There are 5 ways to turn a row about zero (a turn may also mirror it). The second row of each pair is the first, turned, with some noise. The first 50 pairs use one turn. New pairs use 3 turns, one after the other, and a turn may come again.
In the rows, zero is written as 128.
Some pairs, each with its turns in order after it:
[ 77  82 120 144  84  82 160 101 157]
[ 56 133 133 124  78 128 158  91 176] => z_39

[171  87 118 114 122 176 103  99  90]
[178 117  80 140  95 120  80 146 131] => z_39

[124 127  87 153  86 135 145 161 109]
[167 117  81  88 134 134 133 113 124] => z_633

[137 161  80 155 179 129 155 111 143]
[ 93 154 106  63 163 127 138 132 146] => z_202

[180  95 114  97  84 161 144 118 104]
[107  77 148  99  71 152 152 108 142] => z_924

[167  83  88 127 127  89 118  90 137]
[ 98 168 133 196 120 115 137 123 101] => z_401

[110 152  82  88  81 170 128 104 126]
[135  89  70 153  97 125 111  84 165] => z_633

[102 174  78 107 162 104 142 176 103]
[122 180 127 150 175 117 162 102  69] => z_39

[ 90 157  89  88 107 100 153 179 104]
[134 184 143 167 132 144 180  90  97] => z_39

[143  79 140  78 113  78 109 154 143]
[183 112 118 169 112 114 158  94 162] => z_202

[172 125  92 126 139 102 125  84 134]
[130 115  92 108  85  90 104 108 117] => z_924

[122 156 152 169  91  81  85 137 111]
[172 123 100 146 124 156  57 164 144] => z_202

[143 149 114 149 127 160 137 178  98]
[132 103  93 126 146 158 106 143 166] => z_401

[100 108 112 136 111 117 152  77 117]
[139 173 107 126 120  83 136 114 108] => z_401

[146 117 131 166 119 130  81 131  87]
[131 139 115 147 115  88  66 142 145] => z_202

[168 161 142  84 151 105 122 179 105]
[ 92 139 141  99 188  86 138 118 166] => z_633

[111 171 170  81 162 171  94 160 101]
[104 171 156 154 162 129 147 105 206] => z_633

[100 134 145  84 144 154 121  83 171]
[111 105 199 122 124 150 160 127 143] => z_202

[124 140 136 108  96  83 148 132 140]
[119 142  95 134 141  85 114 151 113] => z_633

[132 107 176 174 115  90 128 141 100]
[134 137 123  90 148 170 143 126 190] => z_39

[100  81 111 130 179  83 139  94 163]
[123 123 142 162 138  67 177 147  88] => z_401

[ 91  98 131 162  86 127 112 105  96]
[148  85 168 160 146  90 149 132 124] => z_924

[117  92 150 141 148 122 153 139  86]
[141 119  93 132 153 142 134  92 162] => z_39

[ 79 114 104 164 136 109 106 127 101]
[137 147 125  88  91 124  78 117 127] => z_202

[105 142 148 156  93 129 149 151  98]
[102 110 149 167 154 138 147 138 119] => z_924

[104 111 158  90 118 127 157 118 126]
[126  94 128 156 113 130 161 112 150] => z_39

[173 116 105 115  96 149 105 126 124]
[115 163 132 183 129 108 139 146 147] => z_202

[ 95  76  82 126 131 146  77  94 119]
[111 173 171 125  72 101 103 101 162] => z_202

[168 133 139 103 148 175 151 113 128]
[170  77 128 132 121 121 108 123  96] => z_39

[105  84 124 179 162 173 147  84 114]
[ 50 127 139 101 113 117  97  90 109] => z_202

[166 130  87 117  94 113 164 172 160]
[143 144 125 175 161 172 156 123 178] => z_401

[123 161 171 150  82 177 135 108 135]
[132 137 112  63  89 146 128  93 158] => z_401

[117 118  90  93 161  96 133 169 157]
[140 114 162 165 171 127 151 165 138] => z_401

[ 96 139 178 165 152 175 127 132  91]
[105 132 164 123 175 113 135 197 146] => z_924

[136 135  93 147  93 147  80 153 111]
[134 110  87 112 150 168 148 131 156] => z_633

[161 170  80 119  85 149 119 178 135]
[143 183  96 140 126 126 168 197 126] => z_202

[174 131  83 140 137 149 167 141 158]
[126  92 131 100 113 114 167  78  91] => z_633

[168 127 117 116 172 178 113 126 119]
[ 88 117 113 125 102 162 122 184 127] => z_401

[142 149  77  96 169 128 165 172 127]
[115 159  97  91 101 166 126 140  64] => z_924

[155 120  90 168 105  91 111 175 119]
[142 110  95  65 160 137 153 154 111] => z_633

[109  87 162  97 152  77 158 166  89]
[184  85 137 160 153 133 124 136  59] => z_401

[102  85 122  86 131 104 131 163 111]
[174 108 143 133 156  89 117 155 155] => z_633

[158  91  92  84 159 128  86  96 177]
[188 136 100  66  84 119 110 103 154] => z_924

[168 151 162 114 156 168 174 111 151]
[ 62 153 117  82 122 128 127 124 160] => z_924

[ 85 164 122 177 118 100 127 101 101]
[ 71 143 101  92 144 167 151 141 122] => z_39

[159 118 145 123  88 116  79 115 162]
[154 109 109 156 110 134 121  99 186] => z_924

[ 77 105 124 133 132 164 170 109 143]
[ 81  84 120 166 126 126 116  90 126] => z_39

[159 123 143 117 133 117 168 129  90]
[146 132  93 139 140 167 128 122  91] => z_401

[147  94 110 132 178 165 143  79 121]
[123 114 126  51 118  84 126 145 118] => z_924

[137 174 174 123 145  99 161  97 166]
[ 69 177 129 140 105  89 124 129  97] => z_633

New pairs. What belongs after each?
[153 155  84 138  79 169 138 153  81]
[ 87 121 109 143  75 133 118 134 203] => z_633 z_633 z_39

[172 113  92 116 112 172 124 151 172]
[137 165 144 170  87 152  84 114 151] => z_202 z_39 z_633

[154 149 171 149 167  88  87 146 165]
[116 121 138 195 118 168 144 175  92] => z_633 z_401 z_401

[ 77 109  95  76 137 178 177 175 159]
[204 182 146  83 108 151 185 113 109] => z_39 z_39 z_924

[144 134  79 138 154  79  78 169 136]
[ 66  82 138 159 161 137 140 167 100] => z_401 z_924 z_401

[ 82 133 110 137 144 101 138 108  94]
[149 180 131 120 122 158 114 155 140] => z_924 z_633 z_924

[132 144 121  77  88 140 160  86 116]
[130 112 117 152 102 139 124 203 111] => z_202 z_39 z_401

[175 174  91  88 117  92 127 143 153]
[ 79 142 183 138 122 112 105  74 101] => z_202 z_633 z_924

[149 132  81  99  85 124 118 145 153]
[152  73 157 114 111 133 115 155 101] => z_401 z_39 z_401

[123 110 169 126 130  93 163 161  94]
[172  94 139 160  94 137 100 104 139] => z_924 z_202 z_202

[171 102 131 167 101 147 145 166 124]
[ 72 141 171 104  97 134 140 125 106] => z_401 z_401 z_39

[152 107  87 162 157 146 169 161 164]
[ 80 135 102 151 168 136 155 183 105] => z_39 z_924 z_633

[168 169 104  88 169 110 142  80 147]
[177 101 121 160 196 130  95 114 155] => z_633 z_401 z_202

[106  99 135 142 144 144 106 154 125]
[111 158 118 151 116 106 136 103 154] => z_401 z_202 z_401

[165 162 152 154 126 128 123 125 149]
[111 126 161 102 140 109 148 115 148] => z_924 z_401 z_39

[ 83 155  87 121 104 102 158  89 169]
[107 170  50 145 122 134 125  95 146] => z_633 z_39 z_633

[120 155  85 156 128  85  78  91 125]
[210 129 143 123 124 148 135 113  93] => z_39 z_202 z_39

[112 168 135 166 168  78 178 121 105]
[132 192 101 116 189 154 131  90 108] => z_401 z_401 z_39

[113 106 117  88 136 122 167 135  81]
[140  83 123 113 132  96 118  81 134] => z_202 z_39 z_633

[ 97 171  85 174  78 159  82 140  99]
[ 81 166 136 166 129 165 119  47 133] => z_633 z_633 z_202

[127 155 155 129 162  99 150 146 117]
[120 104 171 134 163 116 143 101 121] => z_633 z_202 z_633

[ 84 121 148 154 173  80 125 146  77]
[104 178 177 111 179 124 150 113  91] => z_633 z_39 z_633

[107  93 172 169 145 157  77  77  95]
[100 145 107 166 171 151  75 187 111] => z_202 z_401 z_633

[165 127 178 120 159 148 172  85 115]
[124  96 122 171  69 119 114 123  77] => z_39 z_633 z_401

[147 116 127 151 153 152 164  97 161]
[116 106 137  88 101 135 133 159 164] => z_39 z_202 z_39

[172 164 176 164  82  83 122 121 128]
[ 59  91 173 135 155 107  86 139 123] => z_202 z_39 z_401

[161  88 159 125 170 176 177  85 122]
[121 141  65  95 191 146  80 113 135] => z_401 z_202 z_401

[133  96  87 172 156 157 142 172 136]
[193 137 108 131 103 143 137  72 131] => z_401 z_633 z_39

[ 90 156 105 140 130  88  84 148 174]
[176  95  86 116 119 135  94 156  91] => z_401 z_633 z_202

[115  95 152 146 171 171 109 155 175]
[ 75 103 110 172 167 105 146 106 138] => z_633 z_924 z_39

[108 132  95 157 106  86 109 111 121]
[136 112 143 131 159 119 123 119 192] => z_924 z_633 z_633

[106 170 176  83 145 168 131  96 153]
[141  68 129 172 178  95 128 148 142] => z_202 z_924 z_39

[167 157 106 112 112 178 136 151 175]
[127 186 118 162 151 158 117  94 159] => z_924 z_633 z_202

[158 172 140 147 166 113 174 106 179]
[104  97 130 159 109 174 105  75  85] => z_633 z_39 z_39

[112 164 157 105 116 156 112  79 155]
[153 151 147 149 112 156 185 162 150] => z_633 z_202 z_924

[169 175  77 153  97 118 137 113 155]
[129 139 111  83 177 162 123 144 187] => z_924 z_401 z_202

[ 95 110 106  78 126 104 151 159 115]
[ 95 133 141 162  90 168 124 129 154] => z_924 z_633 z_633

[159 172 119  80 158  95 138 107  80]
[179 125  97 145 145 157  77 129 179] => z_39 z_924 z_633

[ 95  81 134 105 130 132 173  88  77]
[ 90 109 132  68  75  94 138 127  92] => z_633 z_633 z_202

[108 154 152 100 113  98 138  94  77]
[123 162 149 171 120 118 133 193 136] => z_633 z_401 z_633

[164 176 141 180 122 147 111  94 114]
[192  94 109 119 160 142 146 155 137] => z_401 z_401 z_202

[ 94 156 109 111 147 143 164 122  98]
[125 100 138 125 105 156  95 169 118] => z_924 z_202 z_924

[115 136 160 102  97 131 159  96 136]
[144 140  92 157 113 169 110 131 124] => z_401 z_39 z_401

[ 82 161 104 103 178 107  86 141 170]
[143 118 124 160  61  76 101 132 174] => z_924 z_633 z_633

[ 91 134 135 133 143 154 169 109 137]
[162 132 138 124 143 129 124  82 162] => z_401 z_633 z_202

[149 166 149 156 174  81 134 157  80]
[109 164 144  94 151 134  69  99  87] => z_39 z_202 z_924

[130 103 126 115 114 174  81 136 153]
[104 145 117 101 140 168 150 152  83] => z_39 z_633 z_924

[165  84  81 153 124 130 118 137 112]
[118 153  64  98 139 116 124  95 134] => z_401 z_924 z_202

[112 178  89 104 117 136 168 103 144]
[171 142 120 134 111 131 100  70 151] => z_924 z_39 z_633

[164 177 173 131 123  96 112  78 136]
[108 141 186  86 109 127 170 158 165] => z_39 z_924 z_924

[ 83 138 119 141  98 110 163  87 173]
[ 91 147  75 149 102 136  87 103 105] => z_633 z_924 z_202

